There are 3 nested groupings, the coarsest first. Each group lies inside one group of the grouping before and may be the whole of it. The rows also spread widely along 11 directions, which tell nothing about the answers.
Some rows, each with its group in each grouping after it:
[-33  -7 -24   2  -9  -4 -16   7 -11  20  10  18   7  10  13   4   8  12
   2  15   3 -11  -2   7  -4   4  10] -> keran q737 q449
[-53 -35  37   0   2 -10  18  16 -15   7  -5  36  38 -11  16  12   5 -15
   8  -6  -7   4   3 -43  19  12 -15] -> vika q412 q254
[ 27   9  20  -5 -10 -15  -2 -10   8   4  18 -17   0  30   4 -15 -10 -11
   4 -24  20   7 -21   9   0   5 -16] -> Nago q382 q389
[ 14  26  -1  11  21 -23 -24   8 -19 -16 -29  22  -8 -12  20  -3  23 -20
   7 -20  18  10   2   9  11  15   8] -> lomaf q751 q464
[-19   1 -16 -17  -2   3 -17  14 -21  18   4  -6  12  20   5 -18   4   3
 -10  17 -11  -5  13 -13 -15  12  20] -> lomaf q193 q895
[ 31   7 -14  12  35 -15   5 -16   5 -47 -20  53   2 -10  -7   1  -1  17
  -8  -7   1   5   1  -4   0  -8   6] -> sivi q719 q753
[ -2  -9   9 -27  -8 -17  -6  -5 -10  20   4   8   2  20  18 -24  -6 -10
   6 -27   9  25  -3 -24 -15  24   2] -> keran q737 q720
[ 26  -9   3   7  17  -6  14   3 -10 -30   2  17 -11  33   6  -5 -26  32
 -34  -4   3 -20 -11 -26 -17   8  -2] -> lomaf q209 q735
[-26 -10 -28  23   4   4 -18 -15  23 -12  -2  -4 -22 -20  -6  24  13  12
  23   8  -2 -23  21  29   6 -20  -9] -> Nago q199 q810
[  7   1   7  -6 -17  10 -10  15  -4 -11   1 -11 -31  19  22   3 -10  22
 -18 -14  23 -13 -26 -11 -22  21  -1] -> lomaf q209 q894
[ 24  25 -10   5  14   9  -1   2  -5 -27 -34 -19 -22 -30   4  -3   2 -15
 -10  -7  -9  -2  11  10   8  -7  13] -> vika q710 q807
[ -3  -2 -27 -11 -11  12   6  -8 -13  -8 -18  22  10 -11  12 -10   0   3
 -19  10  -5  15  -3   4 -20  -3  28] -> keran q166 q565
[  4   6   6  11   0 -13 -10  -4   8   9  11 -13  -7  -7   7  16   7  -7
  14  -5   0  -5  -1  -2  11   0  -9] -> Nago q382 q218
[  4  15  16  -2   0   2  13   7 -13 -11   9  -4  30 -12  -6  -2  -3 -21
  -6   8  -5  -4  -6 -17  22  -1  -6] -> lomaf q209 q724
[-16 -16  13  -7 -10   0  10  -7  -1  -5  -9  -5  -9  18  10 -15 -12  -7
  -2 -20  10  -6  -3   3   6   9 -13] -> keran q823 q478
[ 30  24  -6   2   2  -3  -7   4  10 -11   5 -37 -19  20  -3  -8  -9   1
  -7 -11  10 -15 -11  12  -3   3  -7] -> sivi q719 q352
[  9   1 -11 -19  -8  -2  -3 -22   3  19  13  13   3   7   7 -22   1  -5
  16 -21  14  32  -8  10 -16   3   2] -> keran q823 q48
[ 17  21 -16 -14  -2   7  -4  -2  -6 -31 -37 -31  -8  19  -1 -34 -19 -17
 -31  -8  -5  -8   4  16  -9   5  16] -> sivi q719 q595
[-22  20  15 -16 -19  -4 -16  27 -26  41  32   2  34  -3  10   6  26 -18
  13  11  14  12 -23 -13   6  23   7] -> lomaf q455 q372
[ 39  31 -15  10   7  -3   9   6 -31 -12 -56   5  -2  11  47 -15  -1 -21
 -28  -8  19   6 -38  28  -9   6  28] -> lomaf q751 q616
[ 19 -13 -18  -1   7  -1  -8  -7   2   1   5   2 -24  16  13  10 -10  36
 -16   9  -9 -13   1 -25 -37   9  14] -> Nago q199 q127
[ 13   8   6  -2   3  12  18   7  -9 -16 -16  21   4 -10  17  12  -6   6
 -22   4   6   1 -34 -17  -7   9  16] -> sivi q805 q954
[ 23  19 -13  -1   4   1 -12   3 -17 -17 -36  15 -21  -5  30  -4   5  -5
 -12 -12  17  12 -16  17 -18  14  27] -> lomaf q455 q343
[ 21  43  20  -4  -6 -12  -9  14 -26   5  19 -21  35   5 -10 -10  12 -33
 -14  12   0  -1 -19   4  23   7   4] -> Nago q382 q789
[  5  -5   2  -8   3  -2  19 -22   3   8 -11   8  12 -32  13  -3  -5 -22
  15 -13 -10  30  -3 -20   5  -2   7] -> keran q737 q987
[-11   9  -2  -5 -16   8   4  -9  -3  -6   6  18  36 -22 -10  -2  11 -18
  -5  16  -1  10  -9  21  14 -15   4] -> Nago q199 q63
[  8  23 -20   0  -4  12 -17  17 -10  -8   9 -18 -15  28  -7 -14  -1  14
 -28  12  11 -23  -9  34 -15  -3  -3] -> vika q412 q915
[-13  -2  -5 -17 -15   5  -2  -7   0   8  32  10  23  15 -24 -21  -2   4
   1   4   7  10   7   6  -4  -9 -10] -> vika q710 q130
[ -5 -10  -3 -21   5  -6 -19  -5  -3  11  -8  19 -16 -11   9  -6   8   3
  17 -19  -3  24  22 -30 -26  14  12] -> vika q710 q381
[ -9  -5  -1 -23 -14  13  -9  -1  -1  -4  12   9 -17  -4  -2  -3  -4  16
  -4  -8   7   5   0 -11 -17  11   1] -> keran q823 q48
[  5  -9  -4  -6  13  -7  12 -11  -2   2   9  19  22   2 -13 -13  -8   3
  -2   1 -12   8  17 -16  -1  -9  -2] -> vika q710 q807
[-31 -42 -26   5  -3  -4   5 -13   2  24 -32 -12 -18  28  44  -8 -19   6
   1 -10 -14 -13  13  -5 -26   6  14] -> keran q737 q449
[  4   3 -13  -1  -7  10   9 -13  -2 -17  -8  11  18 -21  -4   1   2  -7
 -12  14  -7   1  -7  15   5 -17  10] -> Nago q199 q127
[  9  -4  -9 -12  -9  -6 -13 -20   9  12  20  11   0  19  -3 -14  -3   9
   6  -8   8  16  -3   4 -26   0   3] -> Nago q382 q789
[ 22  -4   6 -24  -3   9   8  -4   0   4  17  28   0 -16   3   3  -7  21
  -7  -3   1  27 -14 -44 -30  11  11] -> vika q710 q807
[  3 -16  -2  -2   2  17  17 -28  19 -41 -22   6 -13 -28  -3  -5 -17  -7
   5 -19   0   4  12   2   3 -17  -9] -> lomaf q209 q735
[-36 -38 -17 -15 -15   7  -5 -20  19   5  28  34  12   0 -16   5  -7  31
   4  14 -11   3  20 -14 -26  -7   0] -> Nago q199 q63
[-11   6   6 -14 -22   5  -8  -5  -7  -1 -12  -9   6  -4  10 -10   5 -25
  -1 -14  12  12  -7  15   1   6   5] -> Nago q199 q810
[ 42   2   2   3  13 -16  10 -34  36  -6  22  36  -1  -6  -2   1  -1   8
  35 -35  28  38 -26  -1  -7  -8 -18] -> sivi q719 q352
[  4  -1 -17   7   4  -7   4 -19  -1   4 -28  17   4  -2  20 -17   6 -17
  10 -21  11  24   0  23  -6 -10   8] -> vika q710 q130
[ 24  20 -33  20  22 -22  -4  -4 -20  25 -29  -8   4  28  37 -16   8 -16
   2  -1   5   0  -5  23 -10   4  18] -> lomaf q751 q616
[-15  27   2 -30 -22  20 -12  12 -20   0  11  -1  33 -15 -20 -21  15 -27
 -10  12   5  15  -3  19   7   0   2] -> vika q412 q915
[ 31  -4   7   5  14  -1  16  -3   1 -17 -20 -24 -28  26  13 -16 -28   4
 -21 -20  -2 -16  -5  -7 -11   0  -9] -> vika q710 q381
[ -9 -20  16   2   7 -16   0 -18  10  -8 -14 -43  -8  20  -5 -20 -21 -21
   5 -22 -21 -18  38 -10  10   0 -17] -> Nago q382 q789
[-39 -23 -20 -35 -15   9 -14 -22  13 -21   9  42  14  14 -30 -25  -7  16
   0  -5   3  13  31   0 -22  -2   2] -> sivi q719 q753
[-21  -7  18   5  -2 -12 -15  -1   2 -30   4  13  -2   4 -18   3   1   1
  -4  -7   3 -20  19   4  22  -1 -19] -> Nago q382 q218

New rows, each followed by its group in each grouping:
[ -9  20   2 -27  -5   8  -7  12 -29 -11   0  15  38 -22 -26 -22   8 -21
 -21  16 -16  14  20 -13  10   3  19] -> vika q710 q807
[-16 -10  24  -7  -6  -1  10  11  -5  12  16  13  10 -31  19  28   0  -1
   9   4  -7   3 -17 -52   8  17   1] -> keran q737 q449
[ 11   4   9 -12 -14  10  25   5 -22   0  -1  13  39 -12  13   2  -7  -9
 -34  22 -10   6 -33 -24  -4   3  20] -> Nago q199 q127
[  7  12 -31  -8  14  -5 -19  -8 -15  -6 -34  -6 -16 -11   8 -19   2 -11
  -6  -4 -17   7  28   3  -9   6  29] -> keran q737 q987
[-34 -12   0  -6  -6  -5 -10  11   2  -6  11  11   7   9  -4   5   3  11
   2   0   3 -16   7 -11   2   9  -8] -> sivi q719 q352
[ -9   0  -4   1  -6 -12 -21   4 -10 -14 -28 -32 -23  49  13 -24  -8  -6
 -21 -22  12 -25   9  31  -4  11  -2] -> Nago q199 q810
[-39   1   7 -18 -21  -4   5  16 -35  34  20   6  49  27   5 -19   8 -20
 -12  19   3  -1 -12   2  14  14   2] -> keran q823 q478
[  8 -22   2   0   9 -15 -11 -29  26   0  -6  10 -33  -4  18  -2  -1   5
  37 -47  17  23  13 -17 -18  10 -11] -> lomaf q209 q894
[ 15  -6 -17  -1   4   1   9 -21  12  14  14  -2  -9   4   7  -6  -8  10
  11  -7  -2   7  -1   0 -15  -7  -3] -> keran q823 q48
[  8   8 -10  17  23   6   3  -2   5 -15  -2 -13  -8 -28 -13  12   1  -1
   5  12 -23 -12  18  -2   8 -16  -6] -> vika q412 q254
[-13  -5 -17  20   5  -1   0  -2  -5   4 -47 -22 -12 -17  40   6   8 -23
  10  -8  -6  -8   7   9   3  -1  15] -> lomaf q209 q894
[-16  -7  -9   9  -2  16  11  -6   2 -22 -26   5   4 -27   9   8  -1 -10
  -1   4  -4 -10   5   4   9 -13   4] -> lomaf q209 q724
[ 57  22  18  -2   6  -2   6 -16   6 -56 -30  17 -21 -21   5  -8 -10 -10
 -21 -31  14  19 -24  10   0  -1   3] -> Nago q199 q63
[-30   5   1  -4  -1 -15 -27  11 -15   6 -16 -19  -1   8  10 -11  14 -26
  12 -13   4 -10  27   2   9  20  -4] -> lomaf q751 q464
[ -5  14 -14  18  -2  -9   8  -2 -10   8 -14  -1  24  -3  16  -7  13 -25
   7   3   7  -1 -13  39  23 -12   4] -> keran q166 q565
[  7  -7  10  -5   7   1   6   1  -1 -28   1   2 -15  25 -11 -16 -21  12
 -23 -10   2 -12   3  -9 -10   3 -17] -> vika q412 q254
[ 21  13 -34  -6   3   9   3 -15  -8  11  13  16   9   0   2 -10   1  11
  -9  15  -5  15  -9  11 -22  -7  18] -> keran q823 q48
[ -8   0 -11  -3  -9   5  -7   2   1  -4  13  -2  -8   3  -2   0  -6  11
  -3   6   0 -16  -3   1   0  -1  -1] -> keran q737 q449
[ -1  16  22 -21 -13   7  -5  10  -5   4  32  11  17  -8 -10  -4  10  -7
   2  -3  19  20 -23  -4   2   7 -15] -> vika q412 q915
[ 12  10  26  13  15  -4  22   7   0  14  16 -28  16 -15   3  11   0 -22
  13   3 -11  -5 -15 -22  23  -3 -21] -> vika q412 q254
[-22  -6  -6   8   6   8  -3   9   4  -2   4  -8  -9 -19  -5  16   5   9
   4  11 -11 -21  19  -9   7  -7  -5] -> vika q710 q807
[ 17  19 -13   1  -2  20  -5  -1   2 -28  -6   3 -19  -7  -6  -7  -1   8
 -18   0  15  -4 -15  33  -9 -13  -4] -> vika q412 q915
[ 28   2 -43   8  -1  17  22 -17  20   4  -2 -29  -6  16   9  -5 -22  15
 -16  15 -10 -10 -17  15 -31 -19  12] -> sivi q719 q352
[-24  -7   3 -13   3 -10  -9  -6   2 -13 -13  -7  10   7  -7 -19   0 -19
   8 -17  -3  -2  27  -4  10   6  -8] -> sivi q719 q753
[  3   0 -23   0 -16   5  -4  -6  -2  16  11  13   6  11  16   7   1  16
  -8  16   7   3 -23  12 -28  -5  15] -> Nago q382 q389
[ 11 -12  -3   3   1  -3   8 -32  25   5  23  40  -2  -5   4   4  -2  10
  35 -23  29  28 -16  13 -10  -9 -16] -> lomaf q455 q343
[ 27  24  38 -15  -8   2  15   3 -11 -19   7  -7  13 -31   1  -2  -8 -28
  -8 -11   1  14 -30 -25  28  11  -3] -> keran q737 q449
[  3  16   4  -8   0  -6 -13  14 -11  -4  11  -8  -3  -1  -1   0   5   1
  -6   2  -1  -7   2 -16   4  14   4] -> keran q166 q565
[-12  32   6   4  -7 -16 -17  13 -17  21   8 -15  22  -7  11  -5  23 -41
  21  -6  14   1 -14  24  40   5  -4] -> keran q737 q449
[  5  22   8  -5  17 -21 -33  11  -8 -12  13  -4 -12   4 -23 -10  13  -3
   6 -12   1  -5  32 -12  13  12 -10] -> vika q710 q130
[-36   1   6 -10  -9   3 -15  16 -19 -14  -6  36  15 -13  -4   2  19  -2
  -8   2  10   3   7  -1   8   5   4] -> vika q710 q130
[  6  23 -21   5 -16   7   2 -11   0  -8 -12  -9   9  -6   4 -17   9 -22
   3  -4  19   7 -17  58  13 -18   4] -> keran q166 q565
[ -7  -5  13  11  13  -7  15 -10   3 -18   7  -9   7  -2 -15  -7 -10 -11
   5  -9  -7 -18  15   6  35 -13 -26] -> keran q823 q48
[-13   2 -12   1  -2   0   7 -16  -9   0 -17  33  16 -13  12  -9  13 -17
   9  -5  11  17 -11  29  13  -7   5] -> keran q823 q478
[  0  10  -9   1  -1  -5  -1  -5  -9   3  -6   1  15   7   0 -19   7 -18
   1  -5   8   9   3  20   7  -8   2] -> vika q710 q130
[-34 -20 -39  12  12 -10 -22 -11   1  10  -4  57  -8  -6  13  10  23  25
  22   1   6   4  20  17 -12  -5  10] -> keran q823 q48
[  7   2   0   9   9 -14   1 -10  -5   4  -9  -4  18  -2   8  -1   0 -21
   1   2 -12   2   5   1   8  -4   6] -> Nago q382 q389
[  1  25  -3  -7   0 -10 -22   8  -6   5  20 -37   0   6 -16 -12   9 -14
   8   3  -5 -11  19   0  15   7  -7] -> keran q166 q565
[-18  -5  21  -7 -15 -13 -28   7   6  -8  13 -13 -20  23   0   1   0   3
   6 -21  19 -17   5   2   4  15 -20] -> Nago q382 q389
[  2   5  11   7  17  -4  -2   8 -10 -16 -29 -11  -9 -12  11  -4   3 -20
  -5 -11  -8  -6  13  -4  12   3  -4] -> vika q412 q915
[ 10   4  -8  15  13   8  19  -8   9 -11 -11  24   4 -29  13  25   5   6
   8   5   7   3 -27   1   6 -10   4] -> sivi q805 q954
[-28 -21  15 -18 -14  -3   0  -6  -8 -23 -13  21  17  13  -5 -20 -10  -7
 -21 -10  -3  -2  12   0   4   5  -3] -> Nago q199 q63
[ 41  10 -16  13  27 -16  -9 -13   4 -15  20   2 -21  42 -12 -16 -17  28
  -9  -3   7 -16  10  11 -15  -1  -9] -> lomaf q455 q343
[ 34  -3   1   5   2  -6   5 -21  18 -20  11  18 -27  37   7 -16 -22  21
   4 -34  41   6 -27  27 -17  -3 -20] -> lomaf q455 q343
[  2  11 -14 -11  -8  13   9   3 -17   9   2  23  29 -19   4  -2   9  -3
 -14  19  -4  18 -13  -4  -9  -5  25] -> vika q710 q807
[ 25   0 -20  10  15  -2  -4 -10  -1 -23 -23  16 -19 -19  12  14  -1  17
 -14   5  -9  -3   1  -7 -16  -3  20] -> Nago q199 q127
[ -1   2  -4 -25 -13  11  12 -16   0   8  35  24  41 -18 -29 -14   0  -4
   2  15  -8  31   4 -15  -5 -12   1] -> vika q710 q130
[-16  -4  -2 -18 -10  -8 -23  -8   2   9   6  -1   1   3  -1 -11   8  -7
  10 -10  -1  12  17   0  -9   9   2] -> Nago q199 q63
[ -5   1  -5  -4 -13  23   9   1  -2 -28 -10  16  -4 -21  -5   5  -4   8
 -18   6   5  -2  -8   7  -4 -12   3] -> vika q710 q130
[ 16  -1  10  -9   3   2   6 -17  21  11  49  -6   1 -10 -16   9 -10   7
  26  -1  -2  12   3 -27  -5  -1 -17] -> lomaf q455 q343
[ 24   7  16 -15  -6  17  -1   5  15  -6  28 -20 -31 -10  -1  12 -13  22
   1  -2   6   1 -21 -40 -18  14  -7] -> lomaf q193 q895
[-17  -8  22 -18  -6   6   7  -4   5  -5  24  13  24 -21 -17  -3   1  -8
  17   0  -1  10   4 -28  17  -1 -13] -> lomaf q193 q895
[ 13 -24   5  -3   0  -7  16 -25  10   6 -19  13  -7  -7  35   7 -11  -3
   8 -25   0  26 -14 -25 -26   9  10] -> Nago q199 q810
[  4  -7 -11  12  -2  -6  21  -8   8   1  10  22  21  21  10  -2  -7  11
  -4   0  16   0 -31  12  -2  -9  -5] -> sivi q719 q352
[  0  17  26  -9 -14  15  13   9  -2   1  14 -27  21 -26  -3  -1   1 -30
  10   5   0   5 -20 -10  25  -2  -7] -> lomaf q193 q895
[ 21  14  11  -5   7  11  20  -9  11 -11  20  -3  13 -22 -18   9  -7  -4
   2   7  -4   4 -20 -17  13  -5  -9] -> sivi q805 q954
[ -8  -6  -8  -1  -4  -1  16  -9  -3  26  24 -17  25   6   1  -7 -12  -8
   4  16 -17  -6  -3 -11   6  -6  -1] -> keran q737 q449
[ 16   3   2   9  19 -22 -10  -6   0  -8 -18   4 -23  -3  21  -3   5 -10
  15 -29  10   3   1   0   9   9  -4] -> keran q737 q720
[  7  -3  14  -8   6  -8  -8  -6  10 -25   3 -17 -31   2  -8 -10 -13   1
   4 -26   4 -10  14 -10  10   9 -21] -> keran q737 q720
[ 20 -13  -9 -11  -7  13  15 -26  29  -2   7 -25 -31  32   8 -14 -30  16
   2 -25  16   0 -20   4 -31   1 -12] -> sivi q805 q954
[ 35  38 -44 -10  -6   9 -19 -10  13   1  35  -6  -6  21 -20 -13   4  24
  -2  14  16   5 -18  30 -30 -10   6] -> sivi q719 q753
[  9  24 -35 -25 -10  17 -23  -9  -3  15   2 -17 -17 -20   1 -11  13  -6
   9   3  -5  22  12  11 -26   3  25] -> keran q823 q48
[ -2 -14 -16   4   5  12  25 -12   3   2  -9   5   8 -38  14  16  -6  -3
   4  14 -25   4   0 -22  -1 -11  13] -> keran q737 q720
[ 17  19 -16 -31  -6   6 -31 -17   8 -25  -7 -16 -36  36 -20 -45 -10   4
  -6 -33  23   9  12  31 -24  10   1] -> sivi q805 q954
[  8  17   8 -31 -24  14   2   5 -18 -12  10   8  21  16 -14 -33 -10  -6
 -31  -6  17  14 -17  11  -7   4   4] -> vika q710 q807
[ 44  24  -5  -1  14   2   4 -12   2  -6 -12 -34 -33 -15  10  -7  -4 -14
   1 -11  -7   4  -4   0   0   6   5] -> keran q823 q478
[ 11 -25 -27   8  10  -7   8 -30  17  23  -7 -24 -15  30  23 -16 -19   7
  11 -15  -8   1  14  -4 -30  -4   1] -> lomaf q209 q894
[-16 -14  15  24  24 -23  14  20 -22 -22 -75   5   1  -1  54   8  -1 -26
 -19 -21 -10 -18  -1 -20  19  17  15] -> sivi q719 q352
[  3   3 -23   7   7  -9   4 -14  -4  -7 -25  -7   6   5   7 -21  -2 -14
  -3  -4  -8  -1  13  22   4 -11   9] -> keran q166 q565
[-19  15  -6  -8 -10   7 -21  13 -11  -5  13 -12 -14   4 -11  -4  11   4
  -7   9   6 -21   6  15  11   9  -6] -> keran q823 q478
[  6  -3 -26  18  19 -17  -8 -19  10   3  -3  23 -14   0   8   2   5  12
  22 -12  10   3   3  19   2 -11  -1] -> keran q737 q987
[  7  15  16 -22  -2  12  18   0 -24 -24 -36 -10  27 -37  -6 -22  -6 -47
 -21  -5 -23  18  13 -16  20  -2  17] -> vika q710 q807
[-39 -18   8 -26 -27 -16 -19  -3   0  25  20  -8   5  41   4 -29   0  -6
  18 -25  20   8  13   1  -8  18 -15] -> keran q166 q565
[ 38  22 -10   3  22  -1  19  -2 -21  -4  -7   5   9 -14   6   0  -4  -3
 -22  21 -21   1 -13 -15   2   4  19] -> keran q823 q478
[-39 -22 -12   1 -15   2 -18 -16  22   5  28  15   2  -3 -20  12   7  18
  24   7   2  -7  19  11  -3 -13 -15] -> Nago q382 q789
[ 35  14   6  -3  10 -16 -18  -3   6  22  10 -50 -28  11  17   5  -5  -6
  10 -11 -12   0   4 -31 -18  22   3] -> Nago q382 q389
[  2 -17  21 -17  -1  -2   8 -15  -3 -24 -16  46 -15  -7  14  -7  -7   5
  -3 -32  17  24 -10 -17  -5  18  -3] -> keran q823 q478
[-22  11  24 -32 -29  13 -15   6  -3 -19  16  -6   9 -14 -24 -13   3 -19
   4 -11  17   4   6  -4  11  12 -17] -> lomaf q751 q464
[-22  -3   0 -27 -19   7  -8   0 -11   6   0   4   4  -4   2 -13  -5  -6
  -5  -6   2   9   2  -7  -6  11   9] -> keran q737 q987
[  3 -20   6  -1   4  -5  14 -11   5   1  27  28  15  16  -5  -1 -12  21
   1  -2   8   0 -13 -16  -9   1 -14] -> lomaf q455 q372
[ -5  15 -21 -10 -21  23 -11   9  -5  19  29   0  -1  -6  10  13   8  16
  -1  24  12   1 -23   8 -24   3  17] -> lomaf q455 q343
[  4 -11 -24  30   0   8  35  -9  12  18   3  16   9 -18  34  35   1  19
   6  21   0  -5 -40   5  -6 -21   6] -> keran q166 q565
[ 20 -13   1   7  11  11  34 -12  10 -15   1  20   1 -21   3  14 -18  18
 -11   6 -11   1 -11 -28  -9 -13   0] -> vika q710 q807
[ 86  29 -16  14  29 -21  -1 -36   8 -29 -31  -6 -26  13   9 -27 -14 -10
  -8 -28   4  18  -7  28 -15  -9  11] -> Nago q382 q389
[ 15  -3  -5  20  32 -13   8 -10   3  -8 -44 -19 -21   8  29  -1  -5 -15
   3 -20  -7 -11   5   0   6   4   5] -> sivi q805 q954
[  1  -5   6  -4   4   3   4  -2  -7 -51 -23  -4  -2   3 -17 -13 -22  -2
 -41   4 -22 -25  22  -4   8  -3   2] -> Nago q199 q63
[-35 -14 -26   4  -6   9   4   9 -14  27 -28   8  12 -16  32  10  14  -7
  -1  14 -12   1   5   1 -13  -5  27] -> vika q710 q807
[-26  -8  -3   4  -7   5  -4   0   7  23  12 -23   7 -20  10  14  10 -12
  28   3  -7  -6   9 -14   5   1  -6] -> lomaf q209 q894
[ 10  25   9   2   0   0  -2   6  -8 -11 -17 -38  -5  -8   7  -9   2 -33
   1 -11   3  -7   0   8  16   8  -6] -> lomaf q751 q464
[  0  -5 -10  -8  18  -8 -15  -8   6   7 -18 -20 -27  16  12  -7  -2   1
  12 -17  -6  -1  21 -18 -15  19   6] -> sivi q805 q954
[  2 -11 -30  -9  -2  -9 -17 -27   3   2 -26  22  -9  13  17 -20   4   1
   4 -17   8  22  10  21 -29  -1  20] -> Nago q199 q127
[ 27  -9 -21   8  20 -13  -2 -25  15   4  -4  22 -25  13  11  -6  -4  20
  13 -23   9  19   5  -3 -29  -5   2] -> vika q710 q130
[ 16  23 -10  -4   5  15  -5  16 -12   1   6  15  -9 -27   8  20  12  15
 -10  20  -3   4 -16 -20 -17   3  19] -> vika q710 q381
[ 32  33 -17  12   4  -8 -16   6  10   3  17 -10 -14  14   4   4  10  10
   9  -6  23  -4 -26  22  -4  -1  -3] -> sivi q719 q352
[  3  -7 -34  12  17  -5   0 -21  10  27 -25 -31 -16  -3  30  -1   0 -13
  28  -2 -16  -3  26   1 -18  -5   9] -> lomaf q751 q616
[-42  -4  21 -21 -27  19   1  20 -19 -11  -2  -2  18  -2  -6 -10  -1 -13
 -18   4   4 -12   0  -2  11   4  -8] -> vika q710 q381
[  1  -6  -9  19  20  -3   9   2  -5 -14 -21 -13 -10  21   6 -11 -14   1
 -16  -2  -9 -25   8  13   1  -8  -8] -> vika q412 q254
[ 40  19  -8   7  15  -1  14   1  -7  19  19 -27  10  -6   9   8  -6   2
  -7  20 -19  -1 -12 -33 -10   4  11] -> lomaf q209 q894
[ 20  21 -31  18   7  -8  -9   2 -14   1  -5   9   3  19  14   2   9   8
 -17  16   7 -12 -19  33 -10  -7  18] -> Nago q199 q810
[ -2  17 -15   7  13 -13 -32   1  -7 -18  -1  12  -5  -4 -11  -7  19   2
   9  -5   9  -5  23  14   8   3   1] -> lomaf q209 q894
